The rows of a group lie close to one hidden flat surface of 11 dimensions, which may be shifted away from zero. Surfaces can cross.
(in the rows, 128 means zero)
Known rows, each followed by its group:
[120 129 125 155 131 127 135 152 106  90 129 118 127  97]
k_12
[187  98 103  93 143 153 140 122 119 134 151 154  94 112]
k_224
[129 129 114 155  86 109 121 136 165 141 133 135 157  81]
k_537
[ 91 102 108 113 103 132 166 108  79 115 158 213  95 154]
k_224
[145 106 117 104 107 124 109 113 127 136 169 136 151 146]
k_12
[110 114  94 131 166 122 126 112  55  99  93  68 144  95]
k_779
[101  85  91 155 125 164 141 147 119 163 132 141 121 158]
k_274
[ 97 102 100  72 118 155 114 104 146 144 113 125 160  83]
k_869
[103  80 104 125 114  94  88 121 120 154 137 129 113 197]
k_274
[ 91 104 102 153  93 141 132 105 117 106 130 118 107 101]
k_12
[109  88 150 131 145 166 164 116 100 111  94 129  79  93]
k_224
[104 111 131 110 105 128 147 115 162 115  60 116 126  81]
k_274
[104  92 141  90 161 120 105  99 133  82  80 116  90 103]
k_274
[163 163 113 117 140  88 111  93 165 147 119 153  67 106]
k_779
[154 108 133  99 112 124 140 150 163  47 140 180 132 105]
k_224
[174 141 115 125  93 130 138  94 106 171 185 129 145  61]
k_537
[111  86 116 175 121 185 143 164 141 119 101  92 105 132]
k_869
[134  98 130 176 119 151 157  55 127 151  99 109 109 134]
k_224
[139 174 124 169 123 120 153 142 165  77 120 160 106 132]
k_537
[128  94 134 112 135 138 143 115 101 113 122 139  77 127]
k_224
[ 82 108 162 139 147 143 141  88 128 175  82 129 106 148]
k_12
[105 110  91 115 139 159 161 180 162 147  24  83 154 133]
k_869
[105 140 112  98  93  96 127 124 132 137 137 172 120 129]
k_12
[ 88 127 103 111 113 164 139 151  95 110 139 107 180 106]
k_12
[ 74  84 137 110  82 155 118  98 102  53 167 136  94  96]
k_224
[181 137 116 100 175 167 156  98 171 114 110 164 121 105]
k_869
[134 184 180 154 119 118 112 133 128 172 162 111  92 155]
k_779
[173 139 112 142 139 140 100 163 116 180 188 115 132  69]
k_779
[ 77 114  87 121  93 147  97 167 144 154 156 129 167 100]
k_869
[ 93 122 125 133 130 134 135 107 101 145 109 122 150  95]
k_274
[142 157  93 129  99 137 112 157 132 161 188 136  95 137]
k_779
[108 113 116 114 102 105 113 136 136  82 129 144  85  67]
k_12
[158 147  75  58  74  94 112 117 148 190 158 152  84  93]
k_12
[184 110 138 189 110 107 120  94 116 108 148  85 153  61]
k_537
[138 155  91 175 123 106 132 177 134 141 106 113  29  76]
k_537
[130 143 131 125 136  91 138 152 119 122  85  99 134 172]
k_12
[121 111 107 147 126 100 127 107 123 146  78  96 107 167]
k_274
[169 100 113 151  59 116 149  86 156 167 101  88 130 149]
k_274
[ 90 143 129 144 137  73  62 223 140 202 139 130 132 134]
k_869
[117  96 147 149 140 118 101 108 143 188 115 127  87  96]
k_869
[201  86 144 127 149 144 142  93 133 143 165 168 147  84]
k_12
[127 107 151 183 130 195 148 103 120 151 131 101  74  74]
k_537
[104 158 109  78 123 182 161 129  98  93 138 122 103 184]
k_537
[120 110 142 126  78 132  84 159 160 102 182 113 147 128]
k_224
[127 103 104 157  88 122  93 148 140  82 128  65 109  95]
k_779
[ 90 103 153 140 115 161 148 137  88 136 159 136 200 112]
k_274
[129 156 151 143 127 211 186 174  93 137 196 181 129 173]
k_779
[125 120 145 168  93 145 128 199 107 154 166 108  92 128]
k_869
[118 164 112 109 112 131 126 139 104 142 149 109 106 122]
k_537
[124 101 105 129 121 140 101 167 150 131 132 107 108 144]
k_537
[135 149  38 157 108 116 113  40 166 108  95  76 147 132]
k_224
[127 183  99 107 110 158 141 101 115  88 154 112 106 133]
k_537
[105  84 149 164 101 107 123  71 137 133 105 134 100 180]
k_12
[126 116 157 163 120 155 131 118 140 157 114  99  58 116]
k_869
[ 74 129 155 172 146 116 121 115 142 124  69 104 164  93]
k_779
[ 89 145  87 142  74 114 125 128 137 163 130 124 151 107]
k_274
[ 73 111 163 110 130 118  87 141 125 186 131 126 150 108]
k_869
[ 99  94  90  99 119 165 132  99 112  57 112  93 160  92]
k_224
[137  73 182 139 116 137 140  99 125 159 123 121 176 170]
k_224
[113 139 162 184 139 171  95 134 168 172 154 114 136  46]
k_779
[130 118 185 153 114 159 128 130 111 149 169 128 119  73]
k_274
[ 83 152 110 103 113  84 111 123 126 102 125 163 126 123]
k_12
[116 140  56 178  84  89 121 159 155 164 128 140 135 134]
k_779
[130 116 114 105 146 150 108  74 114 102 153 124  82 138]
k_224
[183 119 106  99 160 119 116  66 158  53 117 136 117  80]
k_779
[ 81 144 116 165 125 122 109 114 113 160 136 127  96 107]
k_274
[106 141 115 143 116 121  89 107 145 129 128  98 125 165]
k_224
[101 142  53 228 141 131 119  60 196  76 100 154 138 104]
k_779
[ 66  73 129 127 110 140 130 131  72 137 134 117 178 131]
k_274
[117  90  90 163 105 188 167 171 120 111 119 103 145 156]
k_274
[115 157 104 126  91 128 160 151 140 132 117 146 108 104]
k_869
[103 120 121 171 117 147 166 123 157  93  56 114 100  69]
k_537
[121  91 144 101 154 113 121 162  55 141  92  50 142 135]
k_537
[145 193  96 132  94  93 151 151  49 111 154  90 123  88]
k_537
[186  59 192  93 105 106 145 171 146 140 140 177 134 103]
k_224
[ 92 140  81 105 103 105  86 132 153 110 150 155  99  91]
k_869
[202  43  63 156  80 141 120 172 120 213 154  78 121 115]
k_869
[144 151  76 105 179 139 148 105  91  99 129 154  68 133]
k_779
[132 151 125 137 131 103 115  62 168 191 128 172 129 123]
k_274
[119 147 143 158 158 158 124 150 132 162 138 130 106  83]
k_779
[117 141 115 138 134 130 113 170 168 180  92  94 107 130]
k_869
[125 156 124 112 116 140 156 156 103 135 171 168 169 104]
k_12
[151 152  87  75 121  90 159 154  95 109 103 124 123 118]
k_537
[176 202 106  59 128 148 190 187 160 111 103 158 107 129]
k_12

New rows. What belongs after each?
[164  92 121 117 109 119 109 168 118 208 166 117 172 127]
k_869
[139  83 104  95 107 112 140 121 102 149 126 137 140 145]
k_224
[141 135 133 117  95 171 131 132 147  99 192 157 112 127]
k_12
[ 95 128 135 101 154 130  96 109 146 105  89  83 119 201]
k_12
[128 132 172 104 127 186 112 156 116 109 179 110  62  88]
k_869
[144  98  73 125 168 157 116  83 127 105 124 123  95 145]
k_274
[123 188 125 179 102 125 132  58 137 113 153 116 140 115]
k_274
[ 94 151 134 100  84 190 166 148 132 144 160 163 121 127]
k_12
[112 100 117 166 180 122 108 119 162 179 124 198 158  90]
k_869
[126 120 169 121  64 145 135 154 155 122 169 145 172  71]
k_274
[108 166  59 163 100  41 136  99  86 103 135 152 175 146]
k_12
[138 106 185 115 130 133 141  92  88 115 131 103 180  88]
k_274
[139 183 163 127 125  72 122 119 136 147 112 113 147  99]
k_274
[114  72 143 146 128 134  97 154 107 153 171 148 112  85]
k_869
[151  85 118  60 131 102 137  97  97  73 140 169 143 178]
k_224
[122 134  59 106 138 165  61 167 180 132 164  99 109 122]
k_537
[115  74  81  94 117 118 115 126 115 183 117 130 132 122]
k_274
[115  77  87 107 119 124 104 155 144 161 101 103 166 124]
k_869
[131  94 109  95 150 117  70 139 158 114 150 130 170 152]
k_869
[ 64 123 150 156 139 149 131 171 101 112 132 140 147 140]
k_274
[ 85 112 144 153 145 167 145 171  91  85 106  87 149  89]
k_12
[149  97 176 128 162  82 163 111 149 152  20 120 160 152]
k_224
[180 111 161 106 134  93 143 112 107 147  96  88 174 145]
k_274
[116 120 147 174 111 139 120 173 105 198 159 114 107 104]
k_537
[141 132 123 111 134 127 130 181 144 114 146 172 118 153]
k_224
[115  50 104 115 146 128  73 104 149 139 141 139 155 108]
k_869
[143 155 133 131 122 179 102 153 142 142 206 132 104 116]
k_779
[102 112 126  75 177 103  83 132 145  93 100 153  89  91]
k_869
[122  72 116 130 124 114 132 148 118 102 109 144 106 111]
k_869
[165 154 151 138 143 126 147 174  96 139 147 118 165 147]
k_12
[129  80 145  76 127 133 117 175 140 173 128 148 114  58]
k_274
[167 130 129 178  93 160 178 145 132 146 130  98 159 143]
k_274
[191 112 135  96 115 106 169 134 141 159  69  95 183 113]
k_274
[106 126 110 131 158 147 121 136 118 202  90  88 121  90]
k_224
[131 135 180 172 147 124 136 151  99 141 152 137 144 142]
k_12
[111  90 156 114  90 115 163 154  96 151 109 120 158 135]
k_869
[140 114 127 136 105 142 200 154 117  77 109 148 200 167]
k_12
[148 150 125 125 120 169 160 109  73 114 191 142 137 171]
k_779
[ 92  79  92 119 167 170 147 129  97 127  93 134 149 125]
k_274
[121 137 168 113 100 137 135 214 101 144 123  78  99 141]
k_869
[122 102 139 151 128 135 124 170 144 159 118 132 109 126]
k_537
[139 106  96 146  93 121  76 158 142 184 192 130  50 125]
k_274
[142 145 156  94 128 143 125 142 160 142 154 164 151 112]
k_779
[ 55  60 134 167 148 150  77 155 137  92 128 126  99 114]
k_869
[ 94 113 141 142 119 150 119 161 111 167 156 130 118 155]
k_224
[122 104 118 143 142 140  99 143 158 152 130 125 133 127]
k_869
[ 70 144  86 147  89 147 116 135  90 123 162 107 139  58]
k_274
[104 122 128 125 162 131 128 156  86 115 110 105 165  79]
k_12
[132 113 102 150  79 160 161 115 139 151 129 128 128 109]
k_869
[136 125  98 120 117  86 104 126 135  87 108 100 123 124]
k_779
[133 165 130 103 114  68  76  97 138 170 156 104 206 141]
k_779
[112 129 119 103 122 120 112 134 122 157 116 105 100 110]
k_12
[150  70 135 149  43 105 137 132 159 131 116 110  85  84]
k_224
[121 151 165 145 131  91 107 134 161 117  95 114 108 127]
k_779
[103 145 121 134 114 182 103 190 140 100 169 103  64 101]
k_869
[ 92 110 107 141 107  97 120 113 147 131  83 134  92 113]
k_869
[ 78 123 125 102 139 152  84 140 101 151 152  99 113 136]
k_224
[ 89 138 124 147 102 148 150 119 142 115 119 139 159 105]
k_274
[136 177 206 127 142 176 171 164 144 159 104 105 168 182]
k_869
[111 125 129  95  90  90 115 190 129  74  88  73 142 113]
k_274
[155 144 125 151 128 140 142  89 124 106 148 134  99 127]
k_779
[159 155 102 149 158  91 125 106 106 150 106 112 103  93]
k_12
[142 142 108 143 169 145 153 110  84 103 105 125  31 118]
k_779
[167 168 138 168 134 125 148 157 107 130 159 136 109 169]
k_779
[144 131 138 116 143 164 142 134 111 140 158 142 113  96]
k_779
[124 111 130  85 114 121 117 105 133 105 132 135 135 123]
k_869
[133  83 183 108  99 128  97 112 153 112 152 118 169 127]
k_224
[103 122  74 101 133 139  56 128 175 114 180 154 139  99]
k_869
[129 170  73  46 134 144  98 135 125 161 149  95 145 123]
k_12
[172  81 118 110 114 122 114 143 128 155 143 113 152 143]
k_869
[ 61 155 176 140  85  72 105 130 116 160 112 120  56 112]
k_869
[114 116  96 126 152 201  70 164 156 111 225 159 161  90]
k_869
[124 128 129 101 183 139 130 125  98  88 114 119 158  86]
k_274
[ 89 136 110 154 115 131 148 132 144 158  72 118 103  95]
k_274
[121  92  99 149  98 113 110 149 123 159 139 128 105 101]
k_869
[ 70 122 167  89 115 156  85 124 127 190 142 100 132  83]
k_869
[134 161 130 121 120 143 166 112 154  98 105 156 100 121]
k_869
[ 84  94 174 160 132 178 140  68 144 151 113 156  89 143]
k_12
[ 86 102 159 171 119  63  73 164 120 175 133 128  85 133]
k_869
[114  87  83  88 120 143 153 127  78 122 121 141 113 119]
k_224
[102 158 142 177 125 161 134 118 153  78 134 131 101 111]
k_274
[ 88  61 129 121 150 125 128 172 113  99 110 162 138  95]
k_869
[185 126 113 163 151 129 127 141 163 164 124 132  85 135]
k_869
[187 162 129 126 121 156 178 153 134 129 146 137 149 169]
k_12
[144 188 128  97 114 132 163 170 134 183 137 156 139  92]
k_869
